Every row belongs to one group in each of 3 separate groupings. Each group adds its own fixed numbers to the row, and there is some noise. The rows also spread widely along 10 directions, which tell nothing about the answers.
In the rows, zero is written as 128.
Known rows, each followed by its group in each grouping:
[103 112 123 142 117 102 143 156 127 128 106 149 181 179 132 138 128 126
 112 150  98] : niner X J_253
[161 122 113 130  75 130  93 136 137  99 108 127 155 145 139 112 130 127
  94 183 157] : boruz K J_253
[ 83 112 108 172 123 149 119 138 133 114 135 100  81 101 161 144 122 125
 157 128 139] : Garat X J_248
[ 65 163 107  98  88  77 158 131 172 174 172 189 153 155 120 151 109  89
  86 172  61] : sog F J_120
[127 156 127 114  96 123 100 136 138 152 116 162 141 155 130 136 129 146
  97 104 121] : boruz K J_120
[ 37 113 118 150 153 136 100 152  98 137 143 111 130 139 122 121 145 111
 138 136 145] : sog F J_248
[153 107 126 125 166 131 130  96 115 134 125 145 140 139 127 128 136 151
 128 154 151] : niner X J_120
[204 121 118 123 101 120 159 112 182 104 127 153  79 115 148 125 108 140
 122 166 127] : Garat F J_253
[ 53 130 141 119 130 160 152 157 143 149 122  93 126 126 159 151 151 160
 178 125  99] : Garat F J_248
[ 58 126 117 113 114 119 149 153 122 137 172 178 117 161 136 123 130 126
  75 206 137] : sog K J_120
[144 113 130 140 103 139 111 154 121  98 103 122 145 136 126 118 127 124
 131 144 132] : sog K J_253
[158  92 121 152 141 143 150 115 135 120  92  93 169 133 136 129 124 119
 170 157  93] : sog K J_248
[121 187 153  91 107  93 156 149 157 131 147 137 147 122 107 157 124 120
 141 109  80] : boruz K J_120
[164 134 139 140 155  92 140 134 131 134  90 140 152 149 136 136 113 123
 127  90  72] : boruz K J_253
[105 126 128 143 121 117 145 141 134 130 142 161  82 139 166 147 124 148
 109 127 117] : niner X J_253
[143 121 146 112 194 124 129 108 102 177 123 178  68 126 175 135 125 156
 101  92 109] : sog K J_253
[115 137 112 146 111 124  97 121 131 128 129 134 136 133 133 127 123 122
 119 144 139] : niner K J_120
[ 86 139 111 161 127 110 100 138 128 143 124 131  84 115 157 132 117 118
 116  92 123] : niner F J_248
[ 61 132 110 161  91 156  81 119 150 114 150  94 156 148 126 145 154 107
 170 136 148] : boruz X J_253
[128  91 119 178 184 108  98 146  76 112  89 114 150 137 114 106 109  96
 123 120 127] : sog K J_248
[174 152 134 141 123 116 127 117 159 123 103 123 174 149  80 141 121 131
 176  82  89] : boruz K J_120
[186  96 149 149 151 118 170 166 118  93  64 126 134 136 140 135 120 165
 143  90  96] : boruz X J_253
[ 92 125 101 183 174 107 120 108 123 125 136 108 119 115 146 140 113  90
 147 131 115] : boruz K J_120
[209 157 145  81 118 140 122  94 146 137 153 184  83 123  97 125 128 170
 117 124 154] : sog K J_120
[125 131 141 136 133 124 100 152 104 165  71 141 155 156 154 132 133 151
 115  70  96] : niner K J_253
[ 75 142 154 113 116 161 105 170 118  88 155  97 121 134 101 122 169 156
 163 129 185] : boruz F J_253

New rows, each followed by its group in each grouping:
[144 144 130 110 125 149  95 105 136 162 115 127 130 136 149 134 146 157
 127 111 134] : boruz K J_248
[227  97 120 116 124 159 100  71 147 113 127 152 147 158 105 102 146 150
 133 194 177] : sog K J_253
[134 147 159  84 111 149 122 147 113 113 122 102 168  93  83 147 142 144
 176  97 130] : sog X J_120
[136 119 127 118 138 154 114 117 128 151  82 115 172 139 130 135 154 166
 149 104 128] : boruz F J_120
[166 131 116 169  70 121 128 118 191  90 121 118 181 178  93 128 120 111
 168 168 110] : niner K J_253
[151 140 153 108 126 149 139 135 142 150  95 107 153 131 133 147 134 155
 168 112  93] : Garat K J_248
[114 109 111 121 167 135 109 104 115 175 116 158 144 164 143 122 148 159
  92 139 144] : boruz F J_120
[ 71 120 145 124 135 119 111 180  92 120  99  88 224 143  87 124 147  98
 156 122 105] : sog F J_253
[198 146 116 167  81 117 163 102 211 114 131 163  70 156 109 140  89 133
 160 102  71] : sog K J_248
[ 83 144 116 149 124  92 106 139 132 147 153 177 122 170 141 129 119 106
  84 155 125] : niner K J_253
[177 120 144  98 119 141 134 136 116 123  91 128 106  78 171 145 123 147
 127 104 106] : sog X J_253
[150 118 151 105 167 108 138 143  91 130 126 167  98 109 138 127 124 135
  97 122 125] : sog X J_253
[144  92 136 131 232 117 113 114  65 172  91 155 110 135 193 124 135 157
  84 107 126] : boruz K J_253
[138 123 134 126 139 122 135 119 145 133 134 145 131 150 108 127 135 129
 148 127 114] : sog F J_253
[159 102  97 182 153 119 162  83 169 126 140 174  85 169 119 129 100 133
 141 149 105] : sog K J_120
[116 121 123 149 137 129 125 144 117 120 111 121 149 146 131 127 126 138
 130 131 123] : boruz K J_120
[ 86 135 136 145 133 132 114 136 131 150 139 144 131 163 117 136 133 126
 150  97 100] : sog K J_253
[139 142 121 127  92  97 158 145 173  78 165 139 117 139 109 125 123 106
 125 179 130] : boruz F J_253
[116 192 143 101  81  86  88 148 139 145 135 148 222 164  51 136 127  94
 125 111 105] : niner K J_120
[169 155 116 171 136 106  80  89 159 131 145 149 115 166  76 128 113 111
 153  76 130] : boruz K J_248
[142 129 106 131 129 111  96 119 136 158 137 195  60 127 168 119 113 133
  59 135 149] : Garat F J_253
[ 86 144 129 147  67 141  99 179 142 117 100  99 165 133 136 142 124 114
 153 113  99] : Garat K J_253
[114 117 138 147 140 149 114 141 124 128 104 118 131 155 151 134 146 159
 151 106 125] : boruz K J_253
[101 117 121 115 208 130 101  81  90 183 162 169 140 159 118 119 144 125
 110 166 153] : sog K J_120
[185 115 104 171 172  95 124  77 127 166  92 166  93 109 178 132  86 125
  96 101  90] : niner K J_120
[163  99 130 156 176 164  75 102 100 104 124 118  98 116 118 119 139 146
 160 118 189] : Garat X J_253
[125 172 126 103  91 112 107 117 166 156 151 146 150 153 120 143 133 117
 124 130 105] : boruz K J_248
[ 78 132 122 132  97 112 116 180 127 119 101  93 186 142 121 134 134 107
 130 132 103] : boruz F J_248
[113 121 114 160 153 137 123  85 149 162 132 136 109 147 178 145 130 140
 149 135 102] : niner K J_253
[176 116 128 120 190 116 123  99 111 139 138 181  76 140 161 112 136 153
  80 147 160] : boruz K J_253
[146 146 154  89 128 123 173 135 143 165 120 157 138 140 137 149 125 151
 129 115  68] : sog K J_248
[164  97 100 150 119 161  79  84 144  99 149 138 103 159 112 108 151 151
 127 174 216] : boruz X J_248
[130 137 144 101 143 146 131 102 139 138 147 118 146 135 143 135 157 151
 157 173 138] : niner K J_253
[100 121 121 167 160  97  86 136  95 139 131 157 139 173 100 117 122 111
 103 106 145] : niner X J_248
[ 73  73 114 193 132 139 184 177 128  85  95  75 132 125 167 146 115 123
 171 164  90] : Garat X J_248
[134  88 121 146 119 136 154 144 134  95  95 111 189 150 115 130 125 136
 151 180 119] : Garat X J_120
[ 88 126 114 133  90 145 191 135 186  83 178  93  68  95 153 142 129 125
 170 204 122] : sog F J_248
[ 83 113 131 131 139 115 147 158 108 105 133 119 138 122 157 142 136 120
 117 155 118] : boruz X J_253
[115 115 124 134 137 148 111 126 117 143  88 103 159 121 147 134 142 151
 143 117 130] : niner F J_120
[ 59 153 134 125 114 118 140 140 154 167 152 145 135 155 130 162 129 124
 145 116  81] : Garat X J_248
[ 82 124 122 120 111 126  67 137 100 155 132 155 133 128 145 132 136 111
  87 124 136] : sog X J_253
[137 123 106 151  93 128  93 134 140 118 122 154 138 148 105 131 115 125
 111 133 147] : Garat X J_120
[ 60 129 143 105 186 144  95 137  88 151 141 105 175 143 104 122 165 130
 156 152 163] : Garat F J_248
[104 168 133 137  49 124 108 156 163 146 106 122 152 138 122 165 122 130
 156  49  71] : niner X J_248
[143 125 135 143  74 143 108 156 134  97  96 120 122 114 123 139 125 139
 150  80 114] : sog X J_253
[129 124  81 160  80 125 106  81 185 148 163 158  83 142 152 131 111 102
 105 177 125] : sog K J_248
[ 93 102 118 172 108 138 159 179 132  75 128 114 103 146 128 122 120 129
 140 160 128] : sog K J_248
[151 136 105 111  53 155  84 116 159 112 124 108 175 114 125 124 128 114
 123 201 159] : Garat K J_120
[111 146 132 132 133 147  78 109 129 143 142 113 134 124 103 135 141 122
 172  96 134] : sog K J_248
[155 135 149  90 146 118 116 135  98 133 100 119 148  91 155 143 137 133
 120 105 112] : boruz X J_253
[124 131 126 165 141 147  88 103 139 132 130 105 164 157  79 130 135 113
 195 101 115] : sog K J_248
[101 167 148  82 166 126  78 124 102 146 141  81 173  89 104 135 164 109
 167  96 147] : boruz F J_248
[141 137 110 125  79 145 103 119 158 115 144 121  97 118 160 126 133 133
 109 177 169] : boruz K J_248
[140 138 110 140  34 121 103 158 163  79 142 129 110 108 108 125 108  94
 114 143 142] : sog X J_248
[142 181 148  96  67 115 149 150 174 118 176 182  48 119 130 145 115 140
 121 109 104] : sog K J_253
[154 118 124 139 159 118 119 128 102 120 100 126 128 117 139 121 120 134
 117 120 135] : boruz K J_120
[133 124 132 121 134 125 162 143 141  99 147 119 145 139 115 123 128 122
 145 207 133] : Garat K J_248
[ 92 109 119 115 167 139  84  98  94 174 138 171 162 183 123 126 160 156
  86 149 165] : boruz X J_120
[133 116 150 137  89 145 176 196 156  79 114 127 142 179 110 124 131 161
 155 162 116] : Garat K J_253
[242 118 132 112 135 127 141 110 133 106 104 152 139 130  88 116 116 147
 129 148 140] : sog K J_120
[106 145 126 116 127  96  98 132 106 179 118 155 109 104 174 148 115 119
  77  92 103] : niner X J_248
[166 121 113 137 105 125 145 118 164 105 135 141  77 121 148 139 116 147
 120 142 137] : boruz X J_248
[183 138 116 135 129 110  76 106 130 136 120 147 134 134 109 116 108 106
 117 120 137] : Garat K J_248
[110 117 152  94 186  91 163 147  98 173 117 198 150 188 149 139 143 157
  77 125  90] : boruz X J_253
[ 92 146 137 114 173 128 129 111 128 126 192 120  90 110 120 145 148 122
 157 137 154] : boruz X J_248
[102 109 117 143 157 138  89  99 112 140 143 123 119 106 141 133 134 108
 144 130 139] : sog X J_253
[ 64 162 104 143 128 107  63  86 143 176 177 142 129 139 118 156 132  84
 123 100 121] : boruz X J_248
[102  93 122 144  97 149  91 167  92 139  72 130 145 142 179 132 139 159
  91 119 144] : niner X J_253
[150 111 146 114 184 110 111 161  63 111  97 129 182 134  94 109 126 119
 110 152 152] : Garat K J_120
[112 142 124 118  86 116 112 162 138 133 116 128 149 129 114 130 123 108
 115 122 108] : sog F J_248
[143 137 136  94 130 121 119 126 118 134 138 143 128 106 142 128 128 116
 114 152 124] : sog K J_253
[124 119 135 127 132 145 126 138 130 120 125 120 135 146  98 123 143 147
 153 122 134] : sog F J_248
[147 143 118 121  94 122  87 109 142 118 148 135 119  94 117 139 120  95
 130 127 136] : sog X J_253
[ 70 133 122 139 138 134 122 136 137 153 138 131  98 144 152 139 142 144
 125 105 123] : boruz F J_248
[ 79  96  96 167 165 142  84  71 122 167 144 127 158 160 121 130 145 103
 142 153 135] : sog X J_248
[145 105 130 162 164 160 134 123 128 103 125 100  63 107 149 126 124 151
 169 132 148] : Garat K J_248
[191 100 107 173 162 114 137 104 149  93 132 165  75 157 124 106 127 138
 115 147 157] : boruz F J_253
[118 105 107 143 115 133 138 108 160 144 153 169 120 183 118 134 133 131
 123 158 124] : sog X J_248
[119 113 126 134 178 100 151 134 118 138 123 142 108 135 151 126 128 134
 106 134 117] : boruz F J_248
[ 89  99 125 178 154 127  79 161  83 102 100  87 176 135  95 123 127  98
 157 110 143] : Garat X J_248
[153 125 118 174 151  98  91 116 118  96 139 151 114 139  73 115 111 114
 131 112 171] : niner X J_120
[ 82 138 107 164 120 143  85 107 147 136 159 111 151 164  96 134 135 106
 171 149 141] : Garat K J_248
[151 149 101 176 111  96 112  95 174 160 133 165  77 142 147 141  97 114
 114  88  93] : niner K J_248
[148 129 120 134  99 140 119 127 143 110 112  90 135  95 131 133 119 110
 156 142 113] : sog K J_248
[158 172 150  85  69 111 165 141 182 114 163 158 114 121  97 155 119 129
 151 115  86] : sog X J_253
[101 152 121 120 120 115  66 119 121 163 125 119 156 107 109 130 128  90
 130  92 117] : sog F J_248
[114 107 129 197 221 115 114 121  91 102 139 132 102 153  89 110 120 128
 160 110 161] : niner K J_120
[ 99  91  88 169 147 134 126 109 128 149  94 122 119 133 187 130 124 137
 107 144 120] : boruz F J_120
[117 111 116 154 140 126 123 108 126 141 101  90 133  92 180 150 123 121
 149 120  97] : niner X J_248
[125 148 143 109 113 143  90 148  97 113 104  84 149  69 112 137 127 111
 157  95 133] : sog K J_120
[131 138 133  91 105 137 139 119 146 143 129 121 151 114 160 145 134 127
 135 167  95] : sog K J_253
